There are 9 hidden switches. A switch that is on adds its own fixed numbers to the row, and there is some noise. The rows also spread widely along 14 directions, which tell nothing about the answers.
Some rows, each with its switches (1 for on, 0 for off) after it:
[12,69,165,-34,-22,-279,-293,-286,640,68,232,122,-37,-302,-691,394,-132,163,83,236,-56,399,135,-265,311,-110,86,41] | 0 0 1 1 0 0 0 1 0
[-101,86,-47,68,148,11,-139,68,-77,91,-96,-328,-476,-380,129,-104,84,402,50,-219,34,-99,236,428,69,-82,179,-178] | 0 0 0 0 0 0 1 1 1
[-125,-66,-270,20,147,-219,43,78,-103,55,217,281,31,95,-401,-141,-25,-58,43,193,275,41,-176,-544,-22,-174,253,-161] | 1 0 1 0 0 1 0 0 1
[220,14,-149,-86,-80,-159,92,82,-97,-51,590,-25,92,14,-336,155,-128,50,1,139,162,265,-372,-212,242,70,125,4] | 0 0 1 0 1 1 1 0 0
[15,-175,235,256,-112,-194,10,-168,477,-148,111,-274,-164,-208,74,-290,-111,-375,91,-116,-348,-400,71,135,-196,118,139,-38] | 0 0 1 1 0 0 0 0 0
[-49,475,137,135,-36,-253,136,-285,116,13,354,-231,122,-512,17,-184,79,-432,-474,-39,-281,-200,-63,579,390,37,558,11] | 0 1 1 0 1 0 1 1 1
[-113,-21,-2,-113,-399,128,-169,-237,465,-417,36,-81,73,-135,-442,24,-152,187,-67,55,-413,-99,3,-144,-157,107,-83,84] | 1 1 1 0 1 0 0 0 0
[260,46,208,50,73,-199,-206,-481,376,317,-50,-1,-87,-264,-339,488,5,309,-96,-68,-99,65,70,-115,-11,-51,244,-29] | 0 0 0 0 0 0 0 0 1
[443,-366,266,410,-272,-152,81,-254,207,148,354,-324,-132,92,-166,158,-236,-69,80,-47,88,-218,-131,-52,71,170,208,-216] | 1 0 1 0 0 0 1 0 1
[130,-230,130,-85,-145,-50,-304,55,461,-324,-15,-167,-289,-144,-347,-63,-208,161,567,231,77,35,168,-50,-131,100,-225,-49] | 1 0 0 1 1 0 0 0 0
[-72,111,41,-24,29,-10,-23,-55,-239,-5,59,-78,-48,33,-326,-119,11,204,209,77,-50,-83,-197,109,-295,-52,51,42] | 0 1 1 0 0 0 0 1 0
[30,146,103,287,-486,-73,144,-240,192,307,85,-222,41,-189,-102,26,230,-118,-348,101,-161,15,570,211,457,-178,-188,17] | 0 0 1 0 1 1 1 0 0
[26,-71,0,-162,-8,-228,-119,122,113,-341,250,54,-164,267,-406,251,-269,160,468,38,-24,-42,-198,-71,92,-206,323,-79] | 0 0 1 0 0 1 0 0 0
[82,310,-48,80,151,-196,67,-397,42,92,-21,-137,87,-268,-163,27,130,119,-349,-15,296,-222,-174,-15,106,45,507,-116] | 0 1 0 0 0 1 1 0 1
[-229,290,128,-104,-31,-7,-94,-169,-61,-375,35,-140,-4,-55,-294,-17,-32,21,14,-66,-322,-283,-93,552,-59,-86,301,26] | 1 0 0 0 0 0 0 1 1
[335,-138,23,75,41,33,-70,25,-179,514,-54,-46,-294,-195,70,259,96,322,144,-9,-226,-48,353,477,221,124,180,-190] | 0 1 0 0 0 1 0 0 0
[-62,200,103,10,-246,37,-55,-301,140,-110,115,-163,193,-112,-406,-77,70,-20,-114,151,-50,-186,-9,160,2,5,-96,123] | 1 0 1 0 0 1 0 1 0
[-177,-195,88,490,-102,-71,484,-226,-283,96,179,-297,85,111,0,-261,144,-113,-452,-196,-341,-117,30,156,-93,141,71,-118] | 0 0 1 0 0 1 1 0 0
[-63,-137,-90,-180,66,-110,135,60,173,-401,160,121,220,-23,-219,-60,-160,-52,-162,153,-24,353,-62,-125,458,375,171,-251] | 1 0 1 0 0 0 0 1 0
[-316,11,-409,30,-341,124,122,368,-600,-158,198,133,-107,385,-228,-138,19,13,139,131,-13,-144,43,127,266,-373,134,-41] | 0 0 0 0 1 1 0 0 0
[14,287,61,-290,-1,-82,-132,-221,206,-277,75,-83,190,-191,-464,109,29,241,23,120,15,104,-164,61,14,86,-38,140] | 0 0 1 0 0 1 0 1 0
[-5,-272,-65,-75,70,-110,77,94,-134,-378,-64,152,15,68,-243,-179,-169,-11,233,166,47,51,-170,-109,-10,383,257,-255] | 0 0 0 1 1 0 0 0 0
[-202,-132,-354,-27,-67,93,58,248,32,79,136,72,-185,-136,-53,5,85,283,-191,-39,-170,264,336,-187,268,-27,-59,-132] | 0 0 1 1 0 1 0 0 0
[239,-69,224,114,210,-152,-63,-456,135,362,-143,13,97,-459,-156,-131,63,-5,-82,-2,-273,-171,-133,-45,-441,416,168,-82] | 0 1 1 0 0 0 0 1 0
[190,-194,-89,33,-276,-54,298,146,56,-176,-34,-197,12,93,238,-123,-12,-54,-92,-47,46,-56,262,24,402,266,-57,-331] | 0 0 1 0 0 1 1 0 0
[252,-118,350,170,-10,-457,89,-229,570,-222,157,-455,-93,0,-183,-64,-135,-111,270,19,213,92,26,-177,-71,-30,-169,-35] | 0 0 0 0 0 0 1 0 1
[21,-242,-369,-32,-117,-78,181,464,-156,-115,293,152,-221,388,-20,143,-180,42,141,-7,150,224,31,-305,466,-150,192,-279] | 0 0 0 1 0 0 0 0 0
[12,-399,65,250,-119,-144,219,219,-246,80,232,-233,-250,156,-62,-239,-43,-65,298,-84,-310,161,205,59,-128,-55,-273,-74] | 0 0 0 0 1 0 0 1 1
[-194,35,194,331,-390,189,-67,-510,234,-104,-33,-450,11,-255,-484,-173,82,366,-165,123,53,-128,158,104,-189,106,-327,161] | 0 0 1 0 0 0 1 0 1

New rows. What belongs after each?
[-264,72,-145,-136,95,-14,-196,41,-106,-84,-65,298,-74,-268,-280,-75,-27,5,3,96,-282,-18,96,214,161,-8,400,-168] | 1 0 0 0 1 0 0 1 0
[324,148,-3,-72,71,-130,15,-8,-22,266,614,-146,-56,-271,-96,255,-37,121,-160,-51,-80,331,-327,20,75,53,128,90] | 0 0 1 0 1 0 1 0 0
[-63,-367,197,345,-68,-353,310,-335,230,-174,173,-97,135,11,-347,-61,-118,-234,-207,-62,-579,75,37,-162,-1,208,232,-165] | 0 1 0 0 1 1 1 0 0
[16,46,368,340,-177,-101,49,-565,394,134,390,-512,5,-393,-287,43,22,45,-371,-263,-531,-44,-50,174,-258,67,-116,210] | 0 0 1 0 0 0 1 1 1
[193,87,-175,-206,47,15,-46,-32,91,-140,518,-11,157,-219,-175,-80,-129,-64,-97,33,23,-34,-671,-268,-278,326,105,150] | 0 0 1 1 0 0 0 0 0
[194,-310,60,44,-52,-163,17,173,191,-114,187,-121,-237,-234,164,-114,-187,-261,164,-98,-373,-41,150,298,266,308,223,-228] | 0 0 0 1 1 0 0 1 0
[-415,-61,-61,119,-350,-164,63,-50,-13,-536,-121,120,49,152,-493,-339,-109,-191,193,211,-70,-288,152,-98,137,-129,238,-184] | 0 0 1 0 1 1 1 0 1
[618,6,395,28,-62,-235,-2,-253,187,340,420,-179,90,-160,-258,232,-14,-113,247,168,-214,14,-144,187,-163,257,-67,151] | 0 1 1 1 0 1 0 0 0
[240,256,507,215,-11,-441,346,-309,-25,31,232,-348,150,304,-83,54,48,-382,-43,-6,22,-98,-167,320,-80,-155,156,-53] | 1 0 1 0 0 0 1 0 0
[95,144,96,-184,116,-112,107,-25,-336,-187,-152,10,184,-55,48,-296,98,-274,155,2,-269,-354,-118,493,-213,266,153,-94] | 0 0 0 0 0 1 0 1 0
[61,-225,-199,13,-130,30,13,130,-2,175,109,49,-151,46,-256,208,-10,375,98,137,-45,301,333,-114,376,-52,-88,-119] | 0 1 0 0 0 1 0 0 0
[-101,257,70,-165,155,-57,141,-81,-132,-145,21,-99,149,-178,-71,-223,171,-15,-77,62,-323,81,-2,360,-197,137,-25,93] | 0 1 0 0 0 0 0 0 1
[73,8,-120,19,85,-127,116,32,116,217,69,-253,-203,-241,241,-128,148,94,-224,-407,-229,-103,112,-120,-196,-76,-46,-80] | 0 0 1 0 0 1 0 1 1
[-191,-38,-31,198,-593,64,54,149,44,-168,364,-152,-201,98,-219,73,-135,-52,-25,71,-290,-19,403,353,606,-262,89,-115] | 1 0 1 0 1 0 1 0 1
[-68,32,-132,-43,-368,124,-35,-134,295,-340,-357,-186,-98,65,-220,3,6,409,-104,-62,282,-282,200,-313,-6,22,-72,-257] | 1 0 1 1 0 1 1 0 0
[299,-92,140,66,-88,-140,-101,-314,364,-21,266,-111,0,-345,-73,12,-197,-173,-54,-187,-357,-390,-346,-74,-298,295,313,-53] | 0 0 1 0 0 0 1 0 1
[93,86,133,223,33,-345,97,-118,288,-85,173,-442,-226,-197,108,24,-29,-116,-97,-187,139,-181,170,407,558,-103,440,-206] | 0 0 0 0 0 1 1 1 1
[-271,-93,-140,345,-409,50,142,-173,9,-12,176,-95,95,-92,-378,-319,21,-124,-228,184,23,6,201,-174,254,-26,-197,-3] | 0 0 0 0 0 0 1 1 1
[88,-179,-98,-50,-215,227,-82,280,-170,-148,116,-181,-203,-53,-59,-109,-42,291,381,238,118,-17,236,514,366,232,-131,-73] | 0 0 1 0 0 1 0 0 0
[75,258,210,-56,140,-144,-65,-295,46,-73,184,-124,237,-246,-443,-81,101,32,100,417,279,74,-184,338,69,191,55,180] | 0 0 1 0 0 1 0 0 0
[110,-128,-75,147,-385,-261,171,40,322,-194,595,-160,85,12,-178,-188,-169,-466,17,99,-69,-37,-120,-334,197,-72,-87,56] | 0 0 1 0 1 1 1 0 0
[-61,88,-67,138,-204,103,368,-252,-266,132,230,-53,308,88,-221,128,206,104,-637,-33,-222,109,-53,40,150,212,48,23] | 0 0 1 1 0 1 0 0 0
[26,219,0,125,-39,31,-120,-266,82,152,12,-143,3,-395,-32,-95,118,-76,-263,63,118,-418,45,441,310,102,405,-90] | 1 0 1 0 0 1 0 1 0
[-9,-47,96,9,-58,-7,145,58,-375,-104,514,-150,91,195,-515,51,-16,128,174,309,-179,368,-111,394,98,68,-91,135] | 1 1 0 0 1 1 0 0 0
[236,-176,44,106,-118,-157,65,-102,295,145,66,-170,-161,-76,-96,107,-5,161,-14,-148,-74,14,113,-336,-122,66,-97,-163] | 0 0 1 1 0 1 1 0 0
[397,216,236,-13,-26,-302,-43,-456,493,154,44,-196,230,-483,-187,29,174,-164,-154,236,189,93,173,61,231,159,-68,121] | 0 0 0 0 1 1 0 0 1
[-32,-178,-66,-149,-151,51,-237,5,252,-75,438,169,9,-487,-493,175,-145,160,50,195,-660,335,176,141,279,253,10,115] | 0 0 1 0 1 1 0 0 1
[50,194,170,-119,266,-155,-56,-190,181,-30,204,-177,41,-444,-307,-64,93,164,55,178,-95,180,-52,247,-98,263,72,116] | 0 1 1 1 0 1 0 0 1
[-26,-47,-207,-106,-261,229,-90,-104,163,-211,178,38,88,-511,-195,161,-73,204,-418,36,-474,100,162,322,587,466,223,-87] | 0 0 0 0 1 1 1 0 0
[-147,176,29,-26,223,-118,31,-24,232,-330,137,-419,-165,-348,221,-278,45,-69,-89,-169,-280,-262,15,643,76,66,332,36] | 0 1 0 0 0 1 0 0 0
[-127,-18,-248,137,-346,244,124,64,-188,-30,221,-352,-45,-54,-18,-356,177,102,-154,-26,-69,-141,59,109,-134,-51,-379,206] | 0 0 0 0 1 1 0 0 0
[29,51,249,348,-47,-220,123,-309,-131,318,347,-105,-27,1,-293,65,52,-184,-118,-16,-272,-107,-186,151,-208,-116,306,107] | 0 0 1 1 1 0 0 0 0
[31,23,-270,-154,-185,167,-210,-20,63,31,273,-1,-175,-296,-361,270,-48,488,-124,-123,-284,97,-117,-222,-115,36,-3,58] | 0 0 0 1 1 1 1 0 0
[-35,-89,-7,134,-88,92,-26,32,-29,-42,116,-458,-512,-62,-55,190,-41,603,-16,-318,-132,76,77,242,-72,-71,56,-85] | 0 0 0 1 1 0 1 0 0
[167,209,-70,-135,-186,-118,-22,-85,120,-185,-73,30,86,70,-58,76,-86,-103,-16,16,272,-315,-136,-26,324,-6,370,-181] | 0 0 1 0 0 0 0 1 0
[217,292,228,-39,118,-129,-92,-284,-148,147,115,-158,-82,-294,-246,260,25,200,-70,-125,-159,-60,-273,384,-151,119,361,-20] | 0 0 0 1 1 0 1 1 0
[146,-216,339,99,302,-613,273,-104,271,-261,-277,-178,-103,29,119,-53,-17,-235,158,-101,-42,37,332,229,283,123,442,-399] | 0 0 0 0 1 1 0 0 1
[234,143,280,26,-94,-77,40,-105,234,-24,255,-445,-46,-71,34,-62,12,-70,89,36,-100,-90,14,433,-60,41,-111,105] | 1 1 1 0 0 0 0 0 0
[348,48,-118,-194,-42,-197,-34,54,342,-78,181,10,-74,-190,-11,195,-128,27,-4,-3,202,109,-39,-292,310,135,150,-208] | 0 0 0 1 0 0 1 0 1
[195,240,-27,-257,-196,-2,-9,-146,173,-338,-229,-316,-19,-16,-21,71,4,290,-2,-234,13,-331,-67,45,-106,67,-2,-115] | 0 1 0 0 0 1 1 1 0
[-105,191,-366,-202,-208,27,-64,-12,74,162,315,143,29,-283,-313,234,79,203,-423,-213,-531,242,0,-416,-18,-232,-139,114] | 0 0 0 0 1 1 1 1 0
[5,-64,-119,290,-184,-17,272,-234,-316,379,416,-58,24,142,-345,361,79,282,-500,-156,-272,104,-112,-134,173,-120,384,-23] | 0 1 1 0 1 1 0 0 1
[-320,-127,-222,137,35,39,20,282,124,-281,545,-424,-402,-149,-45,-235,-96,147,-26,-178,-121,57,-17,119,29,-131,-2,-14] | 1 0 0 1 0 1 1 0 0
[301,299,-56,-163,-285,-197,97,76,-186,-97,404,-228,56,138,-249,-16,-33,-102,251,67,164,-112,-295,-19,-15,-217,-80,90] | 0 1 0 0 1 1 1 1 1
[-166,66,-23,-24,162,-138,119,270,-335,-61,369,-110,-127,70,-277,-135,33,104,280,274,-34,476,29,321,128,-171,-61,100] | 0 1 0 0 1 0 0 0 0
[121,4,108,1,-80,-125,-325,-201,540,-200,-3,-272,-206,-370,-302,-134,-128,110,273,176,283,-112,14,-93,-122,0,-54,-18] | 1 0 0 0 1 0 1 0 0
[126,177,-114,-27,-424,-21,68,41,163,-60,-153,-115,-34,-6,-25,-65,93,-27,58,168,206,-197,400,15,359,-65,-143,-145] | 0 1 0 1 0 1 1 0 0
[84,-129,240,464,177,-266,425,-499,-246,344,-88,-282,97,-107,-201,-134,278,83,-445,-110,31,81,12,-121,-312,264,107,-178] | 0 0 0 1 1 1 1 0 1
[-208,-238,-266,172,-101,32,186,26,26,-40,516,-104,-52,-135,-194,-102,-62,81,-357,-129,-479,254,-83,-232,19,37,49,81] | 0 1 0 0 1 0 0 0 1
[233,-2,395,199,-131,-257,326,-204,-100,-147,-260,-448,-49,217,196,-141,75,-165,89,-167,-57,-274,121,432,-175,92,37,-212] | 0 0 0 0 1 0 1 0 0
[115,96,-46,-25,141,-311,76,-113,-29,217,225,126,-40,22,-207,269,4,24,-121,-181,-305,-57,-249,-232,-146,-199,514,-76] | 0 1 1 0 1 1 0 0 0
